There are 4 nested groupings, the coarsest first. Each group lies inside one group of the grouping before and may be the whole of it. The rows also spread widely along 15 directions, which tell nothing about the answers.
(in the rows, 128 means zero)
Some rows, each with its group in each grouping after it:
[122 133 139 113 110 164 185 134  78 116  93 123 127 131 148 145 130 196
 104 123 126 131 116  92 122 145 141 150  98 144 117 142  57 102 141 128
 127 109 122 164 141 109 154 153 125 138 149 116 123 100 141]	J613 J755 J902 J997
[113  94 136 126 174 118  97 117 147 142 151 111 129  98 147  84 120 169
 159 130 116 155 133 114  82 119 131 162  89 145 175 135 130 146 105 111
 115  99 113  95 185  71 127 144 100 155 149 107 143 129 101]	J667 J862 J227 J457
[124 175 105  89  88 136 160 133 131 123 132 102 121 166  82 196 167 100
 168 134 132 134  80 115 124 111 180 113 135 126 108  85  92 121 112  96
 143 148 142 162 100 148 154  93 157 113  93 140 137  90 193]	J613 J755 J561 J711
[138 119 169 148 144 124  86 115 119 154 168 129 107  82 104  71 174 104
 165 154 164 150 124 129  98 119 127 159 114 129 138 137 138 129 158 148
 100 103  58 101 153  43 164 134 122 100  86 151 157 125 156]	J667 J384 J323 J769
[135 116 111  84 145 126 141 140 207 117 160  68 150 105  69 142 120 121
 150  88 120 162 142 154 102 109 172 115 148 162 119  83 109  87 148  99
  86 141 152 124 121 113 140 134 140  95 166 117 131 142 187]	J613 J58 J443 J77
[110 127 137 184 110 151 129  80 115 131 122 160 110 159 152 168 134 134
  90 161 142  99 131  95 114 108 138 149 117  95 148 145 117 139 110 122
 149 123 114 146 156 148 114 142 140 150 125 133 134 100 115]	J613 J755 J10 J821
[ 89 109 137 158 116 120 132  85 152 137 159 120 112 170 104 127 145  79
 142 142 171 134 144 130 104 105 150 146 136 128 159 109 180 146 117 108
 203  90 127 131 182  86 106 107 134  80 131 122 142 131 169]	J667 J384 J609 J244
[168 135 107 108 110 164 109 115 100 151 108 185 131 101 155 128 148 174
 119 128 104 116 154 114 130 116 109 117 132 169  93 178  74 108 141 155
  95 132 116 121 145 172 131 140 103 143 138 176 128 135 113]	J667 J13 J839 J937
[108 127 133 106 142 146 167 152 127 114 103  80 140 108 112 159 155 183
 111 103  90 164 109 117 145 135 114 146 136 173 101 150  88  64 142 124
  94 147 133 144 135 150 139 152 125 124 178 132 102 140 157]	J613 J755 J561 J294
[153 141  91  82 105 142 123 123 118 144  90 168 142 143 143 153 137 155
 153 118  74 132 117 141 135  99 140 107 116 150 114 122 108 147  93 105
  94 151 147 106 149 207 121 124  96 190 138 146 144 122  94]	J667 J862 J860 J477
[ 75 127 122 109 108 150 123 104 117 138  79 115 133 174 138 131  92 185
 126 114  94 109 139 110 146 141  91  91 108 169 153 186 109 152  72  80
 215 103 113 135 191 137  80 130 144 102 165  98 158 176 142]	J613 J58 J674 J883
[164 122 145 119 101 141 123  96 102 159 112 182 134 155 113 105 136 109
 167 132 152 116 127 133 109 102 182 121  77  95 150  68 138 184 115  98
 118  83  97 109 186  78 141 136  95 191  84  99 188  86 115]	J613 J58 J26 J168
[132  87 140 174 104 124 110 101 150 161 150 169 132 155 131 111 115 119
 124 156  95 109 165 113 107 100 140 135  91 110 189 148 157 162  91  96
 129 120 102 123 168 179  90 139 135 175 153  82 134 103  97]	J613 J58 J443 J877
[ 74 164 115 140  98 118 135 121 162 119 137  89 118 165 105 175 130 124
 147 127 106 119 114 105 137 126 131 128 156 163 125 162 102 129  97  90
 193 134 111 165 146 121 111 110 160  87 156 131 143 139 188]	J667 J862 J860 J710
[ 86 102 190 180 100 120 102 126 119 132 116 166 135 173 101  88 173  94
 168 116 160 104 138 171 106 140 154 127 108  89 143  87 189 143 101  81
 127 106 100 107 166  98 112 165  67 173 163  82 171 124  73]	J667 J384 J553 J633
[152  93 153 121 109 138 152 124 130 140 133 141 133 121  98 106 173 104
 126 118 152 161 150 170 140 113 130 154 148 161 102 109 169  86 179 149
  94 118 119 113 164 121 137 149  93  92 150 155 123 138 163]	J667 J13 J839 J533
[102 118 152 136 137 123 115 138 139 121 159 106 110 117 127 148 194 126
 148 155 135 147  91 141 109 137 133 181 132 121 131 121 141  93 125 140
  77 161 119 121 108 150 154 151 118 116 129 153 111 101 112]	J613 J755 J10 J95
[144 114 121 148 150 142 115 117 162 138 175 155 121  81 101 141 182 133
 100 153 109 134 143 118  99  84 163 157 149 134 122 141 123  75 152 163
  73 147 133 114 127 188 142 121 123 150 133 162  61 106 114]	J667 J384 J323 J55
[114 109 134 138 151 137 131 145 153 115 159 101 132 103 109 138 168 141
 128 123 117 147 139 126  78 119 157 153 127 126 134 107 114  76 132 120
  83 153 160 128  92 172 139 123 127 137 168 118  85 114 125]	J667 J13 J604 J134
[177 109 121 122 116 134 146 113 157 146 155 116 123  99 136 129  92 125
  99 169  98 146 135 129 131  91 130 158 107 143 154 159 118 138 155 142
  71 155  87 124 139 158 149 141 180  94 108 142 129 101 171]	J613 J58 J443 J877
[108 164 141  93  94 134 126 150 135 120  95 104 140 143 107 150 125 161
 161 105 107 111  99 125 136 152 139  98 120 148 111 141  73 121  99  85
 116 144  92 143 135 105 138 156 125 127 147 112 172 131 144]	J613 J755 J561 J711
[126 114 124  93 128 159 131  99 133 114 119 135 118 127 156 134  98 166
 117 140 160 111 121 152  98 124 169 145 103 113 147 100 111 141 129 135
 101 122 124 110 154  97 161 164 130 107 105 140 147 104 105]	J613 J58 J443 J77
[146 125 127 163 135 149 154 104 110 153 111 132 137 137  91 158 173 112
 104 130  89 160 130 100 152  77 119 135 126 132 117 129 133 119 140 113
 130 121 135 139 161 188 107 106 139 176 138 125 115 134 175]	J613 J58 J26 J168
[118 116 104 125 111 132  78  95 109 151 166 190 102 140 168 125 173 140
 173 162 157  98 146 104  67 144 149 138 115 123 155 139 106 133  92 143
 133 111 128 129 122 141 127 128 101 130 111 154 133  84  75]	J613 J755 J561 J294
[130 115 139  73 102 148 141 159 121 131 150 122 126 114 103 117 161 160
 139 148 109 126 108 148 120 145 149 135 112 145 139 137 115  89 129 143
  84 159 116 128  87 193 170 127 146  79 126 124  84  97 137]	J613 J58 J26 J168
[ 77 123 129 220 177 132  98  78 130 127 130 111 107 125 169 157 161 132
 118 143 131 144 139  79 100 112  87 186 139 124 136 161 125 134 113 118
 165 110 130 134 181  97  94 135 123 158 155 154 146 148 121]	J667 J13 J839 J937
[103 160 156 164  92 123 100 151 175 127 175 145 123 129  82 149 170 128
 157 144 112  79 116  93  92 131 194 138 133 111 137 141  89 109  96 105
 119 142  78 153 118 120 146 131 127 165 137 101 105  72 111]	J667 J13 J839 J937
[160  84 114 156 131 137 152  88  77 152 137 143 118 129 156 108 174 103
 126 140 153 179 174 122 121 120  80 168 128 156 117 130 141 113 181 153
 125  98 145 140 136 142 116 123 119  92 147 167 145 136 177]	J613 J58 J26 J168
[ 91 131 151 177 114 105 156 137 164 115 156  71 122 141 112 144 130 120
 147 131 124 145 125  97 115 144 139 177 127 142 141 139 102 121 135  92
 147 119  85 176 143  57 130 149 153 107 169  99 151 104 182]	J613 J58 J443 J877
[166 162 110 198  72  77 125 112 165 151 149 126 125 161 126 175 148  16
 169 148  90 156 140 120 150  90 104 151 157 141 102 134 140 170 130  82
 115 163  93 162 139 152  92 113 138 152 146 153 207 112 193]	J667 J384 J609 J244
[117 134 170 197  59 144 171 109 103 126  95 152 126 189  96 149 139  82
  88 142 133 104 140 134 159 105 131 122 131 102 118 132 153 130 138  97
 159 131  97 162 149 165 108 131 149 127 148 110 144 125 169]	J667 J384 J323 J769
[112 129 134 156  89 151 107  80 154 125  92 179 127 171 155 162  96 130
  92 140 132  73 145 153 135 104 141 120 132 106 135 138 151 156  95 109
 132 140 111 110 192 157 101 166 117 144 137 140 162 132  82]	J667 J13 J839 J937
[148 105 117 148 102 154 140 101 111 146 175 152 121 145  96 111 144 102
 121 141 161 114 187 100  77 111 151  97 121 123 146 127  96 111 149 123
 159 105 143 164  80 169 122  94 177  82 132 110 113 116 188]	J613 J58 J443 J877
[142  69 149 121 144 133 129 137 128 146 177 123 133  91 107  56 154 146
 129 130 135 162 164 138  93 125 122 147 111 161 153 143 143  83 160 147
  93 111 123 112 122 140 139 132 120  83 166 118  89 137 149]	J667 J862 J227 J457
[117 129 154  87 140 127 118 164 166 130 105  90 168 109  68 100 126 153
 168  65  85 149 129 152 125 124 142  86 120 167 117 114 112 112 109  70
 100 127 112 103 168  96 122 148  93 160 189  76 158 172 138]	J667 J384 J609 J244
[137  91 173 103 133 143 152 144 127 136 124  64 147 127  49  96 144  91
 126 112 130 175 122 173 133 102 116  90 109 125 142  98 171 102 145  94
  87 149 128 105 105 175 137 122 170  78 134  91 136 169 212]	J613 J755 J561 J711
[153 101 175 145 142 145  68 120 119 171 155 163 139 108  45  65 209  85
 155 124 147 130 145 154 103  96 136  85 115 100 134 104 161 111 137 120
  85 110  97  84 126 153 130 123 115 150 101 106 132 156 136]	J613 J58 J674 J883
[ 90 110 153 124 116 153  62 112 149 133 171 159 110 133  96 100 171 119
 145 145 180  78 146 164  76 134 155 101 142 108 150 129 155 102 103 140
 134 131 121  95 108 153 137 130 130  61 113 137 109 140 104]	J667 J13 J839 J937

New rows. What belongs after each?
[ 77 139 147  80 113 127 110 145 142 128 113 122 128 148 124 146 152 182
 181 122 107 118  75 130 126 152 159 141 109 150 144 126 119 130  67  99
 135 125 102 114 179  99 138 159  83 153 141 112 141 106  81]	J613 J755 J10 J95
[111 133 174 133 126 144 108 136 110 144 145 120 108 107  96 119 192 138
 136 158 137 132  84 121 128 130 126 150 119 124 133 158 125 101 129 149
 105 130  71 118 132 121 163 141 140 102  92 138 115 121 148]	J613 J755 J902 J997
[112  98 105 120  71 113 181 117 144 138 134 125 140 202 113 146 134 102
 157 112 110 148 167 129 131 132 139 131 132 170 143 105 156 126 111  78
 187 108 165 168 150 167  82 108 120 103 201  96 137 115 174]	J613 J58 J26 J168
[133 115 124 155 156 140 106  83 121 139 111 157 129 111 155 114 146 154
 120 108 154 145 157 127 126 112 104 154 144 160 100 143 121 117 158 144
 123  83 116 108 209  60 112 167  73 137 155 174 163 169 122]	J667 J862 J227 J457
[145  97 157 170 142 153 143 118 105 141 131 126 139 107  96 105 152 134
  89 117 130 143 168 105 111 112 114 118 115 127 128 147 108  84 162 126
  98 115 117 141 122 152 120 139 143 135 163 104 116 143 168]	J613 J755 J561 J294
[105 132 124 160 134 150  92  83 103 136 124 169 114 142 142 129 170 136
 145 120 179 109 160 106  85 127 139 131 136 126 117 120 107 125 124 126
 168  81 135 127 162  80 111 130  90 137 135 152 156 140 112]	J667 J13 J604 J134
[126 100 147  91 107 137 154 136 128 135  93  97 142 140 116 106  92 135
 123 127  83 155 126 171 152 109 105 114  98 152 153 136 167 143 112  92
 113 154 117 100 159 180 120 133 146 104 155 104 147 156 153]	J667 J384 J323 J769
[108 173 140 157  70 124 157 136 130 100  99 131 116 146 159 178 124 144
 127 144 118 103 100 121 144 150 145 176 136 132  96 146  78 128 133 115
 111 154  74 168 147  85 152 171 119 135 146 153 165  83 122]	J667 J384 J323 J769
[146 145 144 187  55 112 115 117 110 152 142 147 110 164 133 129 137  63
 136 178 103 112 131 128 150 112  89 129 122 118 138 180 139 166 118 108
 121 168  64 153 102 202 115 118 177 102 117 139 172 115 175]	J667 J862 J860 J710
[151 138 103  70 122 149 123 122 110 155 167 164 116 115  96 142 209 144
 177 135 149 138 112  98  93 115 187 130 130 155 112 101  82  93 134 154
 125 101 142 132 122 125 164 100  98 135  92 163  96  83 140]	J613 J755 J10 J95
[ 80 100 128  78 140 167 153 129 102 127 117  99 127 131 124 122 132 215
 112 125 116 133 125 102 108 146 127 120 102 165 159 165  99  88 102 126
 167 112 149 133 141 156 130 123 145  85 159 107  79 138 136]	J613 J755 J561 J711
[ 51 125 126 126  91 135 130 108 114 121 101 145 110 193 148 159 173 152
 139 136 133 116 109 148 152 148 111 151 155 161 125 155 165 117  89 127
 198 123 136 130 177 159 102 136 100  81 161 162 119 146 108]	J667 J862 J860 J477
[140  89  85 113 171 142 110 118  99 169 167 131 133 100 130 102 176 163
 161 116  90 174 182  64  61 115 103 108 106 175 151 154  79  97 109 117
 138  99 192 134 101 203  93  80 122 160 178 111  94 143 142]	J613 J755 J902 J997
[108 135 197 179 113 159  93 134 112 126 136 133 132 135  40 102 196  88
 124 117 172  90 138 153 111 135 135  77 140  80 109 117 127  82 145 112
 107 135  91 132  72 148 139 139 153  94 126  98 136 161 165]	J613 J58 J26 J168
[101 162 143 146  94 114 116 120 167 136 135  95 112 155 101 190 146  95
 138 166  97 128  72 123 160 104 125 145 140 124 139 155 144 146  92 100
 133 170  75 136 149 155 127 129 167 110 105 141 150 113 170]	J613 J755 J10 J821
[145 140 121  97  85 133 132 127 133 125 110 154 137 140 153 121  88 163
 152 115 122 103 137 137 108 137 165 120 104 143 128 123  78 152 114 103
 100 127 100 130 150  94 145 158 105 144 144 120 177 101 109]	J667 J862 J860 J477
[107 140 133 118 151 167  88  93 126 117  87 125 137 123 124 132 109 163
 119  89 166  97 148 139  99 128 129  69 130 120 112 126  80 120 117 104
 123 113 125 107 149  84 123 165 122 118 134 130 188 183 127]	J613 J755 J561 J294
[112 116 153 118  90 158 180 127  72 120 104 153 118 164 120 133 192 127
 118 136 167 136 111 157 141 131 145 156 130 131 105 100 154  99 152 149
 144 115 138 137 144 148 151 133 103  95 131 149 103 112 136]	J667 J384 J609 J244
[ 73 113 158 170 178 144 143 105 142 125 127  66 139 145  53 127 142 114
 118 100 127 155 129 109 101  77 147 108 118 109 159  94 150 127 106  64
 183  98 153 124 163 117 104  95 161 152 153  67 122 172 190]	J667 J862 J860 J710
[ 76 156 115 150  98 102 105 125 166 113 176 131  95 141 148 170 168 124
 176 163 138 104 109 110  87 152 166 184 153 134 130 137 103 119 103 126
 144 145 107 155 121  94 143 131 119 107 134 163 128  75 107]	J667 J384 J323 J769
[ 81 122 158 119 138 125  98 128 195 114 150  74 121 116 103 133 120 136
 130 143 128 120 101 166 125 136 136 148 134 129 156 142 154 115 112 119
 101 159  84 102 144 107 146 161 158  57 126 124 136 139 142]	J613 J58 J26 J168
[115 129 141 108  90 152 110 101 156 141  80 144 143 168  97 156 101 129
  97 123 102  95 125 168 172  95 122  69 132 129 136 154 165 139  87  96
 128 152 102  97 185 198  94 154 142 114 131 120 156 170 132]	J613 J755 J561 J294
[120  89 119 142 143 124 130  89 171 136 162 117 113 127 131 140 124  98
 109 170 120 153 137 147 104  76 144 168 124 119 172 116 189 137 121 128
 115 148 145  99 160 174 119 114 151 110 121 146 108 115 133]	J667 J384 J323 J769
[104 171 134 123  89 143 131 122 104 155 102 154 118 167  90 172 192 137
 156 142  97 121  80  90 160 103 154 135 124 143 119 140 124 140  88 108
 188 108  98 138 194 138 123 100 110 172 104 135 121 109 141]	J667 J13 J604 J134
[102 152 158 179  82 155 118  92  95 147  96 178 119 183  93 157 184 107
 116 130 154  92 125 111 154 115 127 103 145 111 104 148 131 124 113 114
 184  97  94 147 173 132 100 138 119 138 122 131 154 147 150]	J613 J755 J902 J997
[122  92 131  88 143 147 145 120  79 128 101 110 127 133 162  98 135 161
 157 122 142 161 125 150 101 147 113 147  82 137 147  94 129 140 126 116
 112 111 150 110 138 116 145 142 109 116 136 120 161 127 121]	J613 J58 J26 J168
[ 83 138 155 106 106 171 157 141  68 118 117 116 103 143 100 132 185 151
 121 156 152 122  83 137 132 140 137 133 118 127 121 144 124  96 131 144
 161 135 118 138 105 159 171 109 157  59 100 143  88 122 158]	J667 J384 J553 J633
[132 117 172 184 178 135  89 104 117 141  99 102 134 104 114 122 169  99
 123 126 127 167 110 145 137  93  78 136 118  98 120 126 159 132 137 109
  62 143  96  87 162 126 119 163 123 172 117 140 184 175 139]	J613 J755 J561 J711
[155  85 108  89 112 163 143  90 129 126 124 155 143 137 139 111  96 145
 104  95 181 120 203 160  89 127 144  87 133 153 121 101 107  95 159 131
 112 106 172 122 123 133 119 154 112  71 174 138 150 150 143]	J613 J755 J10 J821
[ 70 140 165 156 105 109 160 115 165  89 104  52 119 167 123 147  89  94
 137 116 170 139 112 166 136 143 129 163 141 129 124  99 150 146 139  79
 157 126  89 142 178   6 134 169 142  57 153 124 212 147 189]	J667 J384 J323 J769
[122  96 120 115 162 147 143 134 125 127 140  97 141 109 102 116 175 137
 143  94 127 175 160 127  90 119 119 127 139 165 113 105 116  72 148 118
 120 119 185 127 113 155 122 110 115 116 184 130 104 159 163]	J667 J13 J839 J937
[149 151  91  91  82 151 141 125 113 124 100 152 132 141 164 157 101 164
 121 132  90 107 132 135 131 120 130 107 122 153 111 153  68 135 114 119
  99 167 132 140 108 205 136 132 140 125 143 153 145 117 125]	J667 J862 J860 J710
[117 128 144 152  99 158 175 115  74 120  82 134 131 163 140 139 131 158
 106 120 133 121 137 106 134 143 123 138 104 128 119 130  91 126 138 107
 151 105 120 167 146 119 126 145 128 138 158 106 150 116 149]	J613 J58 J26 J168
[127 123 113 131 161 164 119 108 130 138 151 127 122 108  91 163 183 138
 101 145 119 135 124 100 100  85 145 115 135 116 131 135 108  82 124 139
 110 146 161 122 105 216 132  98 160 136 111 146  70 128 146]	J613 J755 J561 J711
[ 65 109 144 224 150 141  98  62 148 137 133 135 107 163 123 161 156 113
  91 157 138 114 138 102 123  93 115 156 139  96 160 155 173 139  98 114
 192 106 118 128 198 139  79 134 149 139 136 128 125 149 126]	J613 J58 J443 J77
[108 100 145 110 170 133 122 122 138 127 134  89 119  85 131 103 147 149
 132 134 139 172 111 161 122 123 114 175 125 159 131 137 155 108 153 147
  93 126 108  87 174  78 156 153 112  83 130 162 132 150 137]	J667 J384 J553 J633
[120 112 124 107 120 136  97 101 195 152 132 112 153 151  65 139  98 107
 122 102 102 122 163 150 131  86 129  51 142 154 148 139 154 125  90  76
 148 137 137 103 160 186  74 121 151 101 166  99 149 187 171]	J613 J755 J10 J95
[121 125 138 144  68 138 165 107  98 132 101 168 125 198 109 152 172  83
 135 134 143 124 130 154 142 106 151 129 132 115 113  85 171 136 123 103
 157 122 145 140 152 174 113 121 105 141 137 132 143 114 135]	J667 J384 J323 J55
[102 150 132 145 147 129 118 120 118 152 132  79 119 126  77 136 168 101
 162 137 100 169 100  97 135  95 105 120 123 149 129 153 129 144 111  91
 177 118 105 130 153 119 118  81 162 122 113 126 150 160 206]	J667 J384 J553 J633
[181 118 106  62  95 179 133  98  78 152  93 206 126 130 157 123 138 163
 114 140 142 115 140 155 128 101 151 117 105 142 115 115 119 131 141 162
  95 121 141  93 158 179 150 133  95 127  95 176 128 113  98]	J667 J13 J604 J134
[133 142  96  84  93 123 108 103 188 153 167 154 124 140 101 144 107 131
 153 148 105 100 125 119 114  88 194 114 128 153 162 139 121 153  89 113
 150 123 103 117 176 132 130 104 139 118 104 132 122  97 139]	J667 J862 J860 J710
[ 97 162 136 110  94 147 125 139 186 111 123 125 131 136  89 181 128 163
 110 131 104  83  98 139 147 125 174 120 152 137 113 154  94  96 111 122
 113 162  89 136 144 146 146 163 147 107 135 133 109 118 128]	J613 J58 J443 J877
[161 143 142 159 114 156 129 107 114 114  66 128 150 136 147 153  85 124
  91  99 128 115 155 145 132 112 103  88 119 107  90 120  76 136 145  87
  65 157 118 133 117 147 115 180 134 161 161 124 215 160 143]	J613 J755 J10 J95
